There are 4 ways to turn a row about zero (a turn may also mirror it). The second row of each pair is the first, turned, with some noise. The first 36 pairs use one turn. New pairs use 2 turns, one after the other, and a turn may come again.
Known pairs, each followed by its turns in order:
[ 21   5  -3 -10  17  15  17  14]
[ 15  21   9  16 -15 -11  12   8] -> bim

[  7   1  20 -17  22   8  -8  10]
[-14  11 -17   2  -8 -23  11  -1] -> nevif

[ 20  19  20   4   6 -10 -14  19]
[-27   2  18  -1  -5  25 -13   3] -> gelos

[ 12 -20 -15   0 -14  -5 -21  17]
[ 22 -20  -6   0  22  -6   7 -17] -> nevif

[ -2   6 -11  19 -14  18  -6  20]
[  0   6   8 -14   8 -30 -14   0] -> bim

[ -3  18 -14  -8 -21  -1 -19 -18]
[ 16 -16  16  13 -19  -8   9  16] -> gelos

[  0 -21   9  18 -20  -6 -13 -13]
[-21 -13 -12   4  -3 -27   3   9] -> gelos

[ 10 -21  11 -13  12  -4 -16   1]
[-17  14 -13   5   6 -21   0  17] -> sim

[ -4  12   5  -9 -11  -9  11  16]
[14  7  8 -6  2 14 14  9] -> sim

[ 20 -14  12  20   4  -1  14   0]
[ 4  4 19 26 -8 -8 13 -9] -> nevif

[  5 -17 -11  15   5   5  -6 -16]
[  2   9 -19   1   3 -14  -1  19] -> gelos

[ 18 -10 -12  -6 -19   1   8 -22]
[  5   2   1  -3   4 -15  33  13] -> gelos

[-18  -7  21 -19  -3  14  -9   9]
[-17   0 -14 -17  -1  -4  24   6] -> nevif

[ 15   1  16   1 -13  14  12  15]
[-20   3   4 -21  -6   3  14 -13] -> gelos

[ 21 -22  15   7  16 -13 -13 -14]
[ 10  -6  17  12   1 -36   8   9] -> nevif

[ 16  -2  21  15   8  21   6 -21]
[-14  -5  -1 -23  15  -5 -25  -7] -> sim

[  8 -16  20 -16   4  22 -17  10]
[-19  -6 -18   5  10 -18  28  -4] -> nevif

[ -2   9   9   7  12   3 -19 -21]
[ -5 -23 -11 -10   5 -22  -2  -2] -> sim

[17  5 -4 -5 -7  8 16 18]
[ 5 21 -8 -7 -2 19 -4 -4] -> sim

[-13  16 -20 -16 -10 -16  -5   9]
[-28   5   3   2  -5   1 -15  24] -> bim

[ 22 -11  21  14  16   8   9   5]
[-21  11 -11  -8  25   8 -11  -5] -> sim

[-21   6 -21  -2  -3   4   8  -7]
[ -4 -13  -2 -12  -5  25 -13   3] -> nevif

[  4 -19 -11  -4  19   8 -15  -6]
[  9 -13 -18  17 -10  -8  -8  -8] -> bim

[-16  19   3  -2 -18  -8  18  -9]
[ 14 -15  27 -13  -4  16   4   8] -> sim

[ 17  -8  19 -18  19 -11  -4  -4]
[-10  10  19   1  28  -1  -7   7] -> gelos

[-21   2 -16  11  21   7   0  11]
[-12 -16  -2 -12 -18   2 -15 -14] -> nevif

[22 21 11 -1  0 -8 13 -6]
[ 14   2  19 -10 -15  14  14  10] -> bim

[ 17 -21 -17   6  12  -9 -16  -1]
[-8 24 -9 20  4 -9 -4 20] -> gelos

[-13   8   2   3   5 -10   6 -17]
[-17 -16  -3  -4   0   8  13   2] -> bim

[ 22 -16  17   6   2  14  -2 -15]
[-19   8  -1 -15   7 -12 -24  -2] -> sim

[ -8  16  -4 -19  -4  -7  -6 -14]
[-11  -3  -9  -3   2  13   1  25] -> bim

[ 21   7  -8   3  -8 -21 -20 -19]
[ 11 -29   7 -11 -13  14 -16  12] -> bim

[ -2   5  -7  11  19  12 -15  -7]
[ 10   8  -5  -4  -5  -2 -19  19] -> gelos

[ 10  21  -8 -14  -5   2 -17   7]
[ 17   6 -18 -14 -14  -4  13   2] -> sim

[ -2   5 -10 -12  13  15 -20  -2]
[  5   1 -23   5  -7 -11  -4  15] -> bim

[  4  -7  -8  -3   6  22   6 -20]
[-16 -15  -1  18   2   7  -6  17] -> nevif

New pairs. What belongs after each?
[-12  21 -14  -1  -4  15 -10  -1]
[ -3   9   3  23   2  14  -1 -18] -> bim gelos

[-18  15  11  -6  22 -17   6   2]
[-8 -5 -2 -7 -5 35 -1  3] -> bim nevif

[ 20 -15  -7 -17 -20 -13 -19 -13]
[-18  10  24 -14  -1  12  10 -26] -> gelos bim

[ -2   1  -4 -15  -9  11  -6   9]
[ -7   3   1  -5 -18 -10  -8   3] -> bim bim

[ 6 18  7 19  4 11 10 15]
[ 21  11   6 -14   8 -10  -4  15] -> sim gelos

[  4   7   2  17   6 -18  11   6]
[-20  -7   2   5 -15  10   6   7] -> sim nevif

[ 10  19   2   9  19  17 -15   3]
[ -1  -5  16 -29   0  -9 -14   9] -> nevif nevif

[-5 -1  6  6 -1  9  3 -6]
[ 7  5  0 -1 11  5  3  4] -> bim gelos

[  7 -17 -15 -12  10  16   7  19]
[ -1 -13   1 -17  -8 -26  -6  14] -> sim bim

[ -6  -8 -14  16  20 -18 -11  15]
[-10  -6  14  17   8 -23  14  16] -> nevif gelos

[ -2  17  19  -2   1 -20  18  13]
[  1  19  -4 -11  18   3  19  16] -> bim bim

[ 21  13  15  10  21 -20  20  15]
[ 12   7  13 -15  32  19  14  13] -> bim bim

[  0  -1 -15   1  21  15  -3  20]
[ -4 -10  17  -6 -14   5  28  -6] -> bim sim

[  9   4  -5  12 -14 -20  22 -19]
[-29   2  11 -22 -14   8  -8   9] -> nevif gelos

[-13   6  18  19 -12   4  -5  -2]
[-19  -5  -9  -4  14  -3  -5  20] -> sim sim

[ 17  -7  10  12   9   7   9 -11]
[ 11 -16  -5  14   0 -14   0  10] -> sim sim

[  3 -12  17   2   3   4  -2  -1]
[  5   1   5   9   2  11 -16  -2] -> sim gelos

[-12  12  -8 -20  13  -6   6   6]
[ 20  -1  15   4   5  15   5 -15] -> bim sim

[-21 -21  11  14  19 -16  11   0]
[ -7  -3 -26  -8   9  -1 -29  -8] -> sim gelos

[ -5 -21  17   2 -21  17   5  10]
[ 19 -19   2  22  15  -9  14  -2] -> gelos gelos

[-22   3   8 -10 -17   6 -19   9]
[ -8  -6 -20 -15  -1  -4 -21  -1] -> bim nevif

[ 18 -13   7   5 -12 -19   7  21]
[ 21 -21   1 -13   9  22  -5   2] -> sim sim

[-17   2 -18   1 -11  22   5 -21]
[-11  17   8 -10   1 -33   7  -3] -> sim sim

[ -9 -22  17 -10  -5   7   5  -8]
[ -7  18  17  11   6  -2   8 -10] -> nevif bim

[-19  10  -8   3  12 -20  -5  -8]
[-12   7 -25  -3  12 -10   9 -10] -> sim gelos

[  0  16 -12 -11  -6 -11  -6  19]
[16 12 14  6 -5  0  7 20] -> nevif gelos

[-15  15  15   1  -2 -16 -10  -7]
[ -2 -18  11   2   6 -14  17  -8] -> gelos nevif

[-18 -19 -20 -10 -15 -10 -13  21]
[  8  30   6  -4  19 -20  19   9] -> nevif gelos

[-15 -20   9 -17  16 -16 -20   3]
[  0  11   7  25  15   0  22 -15] -> nevif gelos

[ 18   9  -7 -22   4  10  -2   6]
[-17   4  -1  -1 -20  17  10   1] -> bim gelos

[13  1 19  9 11 14 -4 11]
[  9 -24 -12   7   8   9   3   1] -> nevif gelos

[ 20  -1 -18  21  12  -2  -1 -16]
[ 14  -6  13   7  12  20 -12 -22] -> bim bim

[ -1 -11   6  19   5  15  15   8]
[ -2 -21 -14  -3  10 -18 -10  -5] -> sim sim

[ 13   8  10  -1   4   2 -11 -13]
[-3 17  9 -2 -7 -5 16 -1] -> bim gelos

[ 15  -8  18 -19  19 -10   6   0]
[ 13  16  -2  10 -11  17 -11 -21] -> sim gelos

[  3 -14  10  -1 -17   3  20  19]
[-7  6  7 25 -5 24 -3  4] -> nevif nevif

[-10  12   0  -2 -13  -2  -5  -7]
[-12  15  11   0   2  -4  -4  -1] -> gelos sim

[  0   1   3  17 -12  -2 -13  12]
[ 6 -2 23 10  4 -8 -7  5] -> bim gelos

[  3   5   3  17  19  -3  -8 -13]
[  7  12 -18  15   4  -7   7 -11] -> gelos sim

[ -8  -7  -6  17  11 -10 -11  12]
[-14   0   6  -6  -6 -14   0  20] -> nevif sim

[  0  11   6  17 -18  22 -20  -9]
[  4 -24  -9  12  22  -1  -8  11] -> nevif sim

[  6  -9  14 -18  12  -2  -5  -3]
[ -1 -16  -8  -4  19  -5  10  11] -> gelos sim

[  3  20  10   1 -19  21  12 -14]
[  2  17 -22  13 -27  -8   2  -4] -> bim nevif

[ 5 -8  8 -9 15 -7 15  4]
[15  4  4  0  9 18 -1 -8] -> nevif nevif

[13 16 22 15 20  8  4  9]
[ 28   2 -14  10   7 -18 -14  10] -> gelos sim

[-16  13   9  -7   2   4  22 -12]
[ 19  18 -12  10  -2  -6 -12 -13] -> sim bim

[  9 -15 -15   0 -18 -16 -11 -15]
[-13  -5 -25   8   4  16   6  -9] -> gelos gelos

[-13  13  -3 -15   3  15   5   9]
[  6  14  -8 -12 -15   9 -14 -13] -> bim nevif

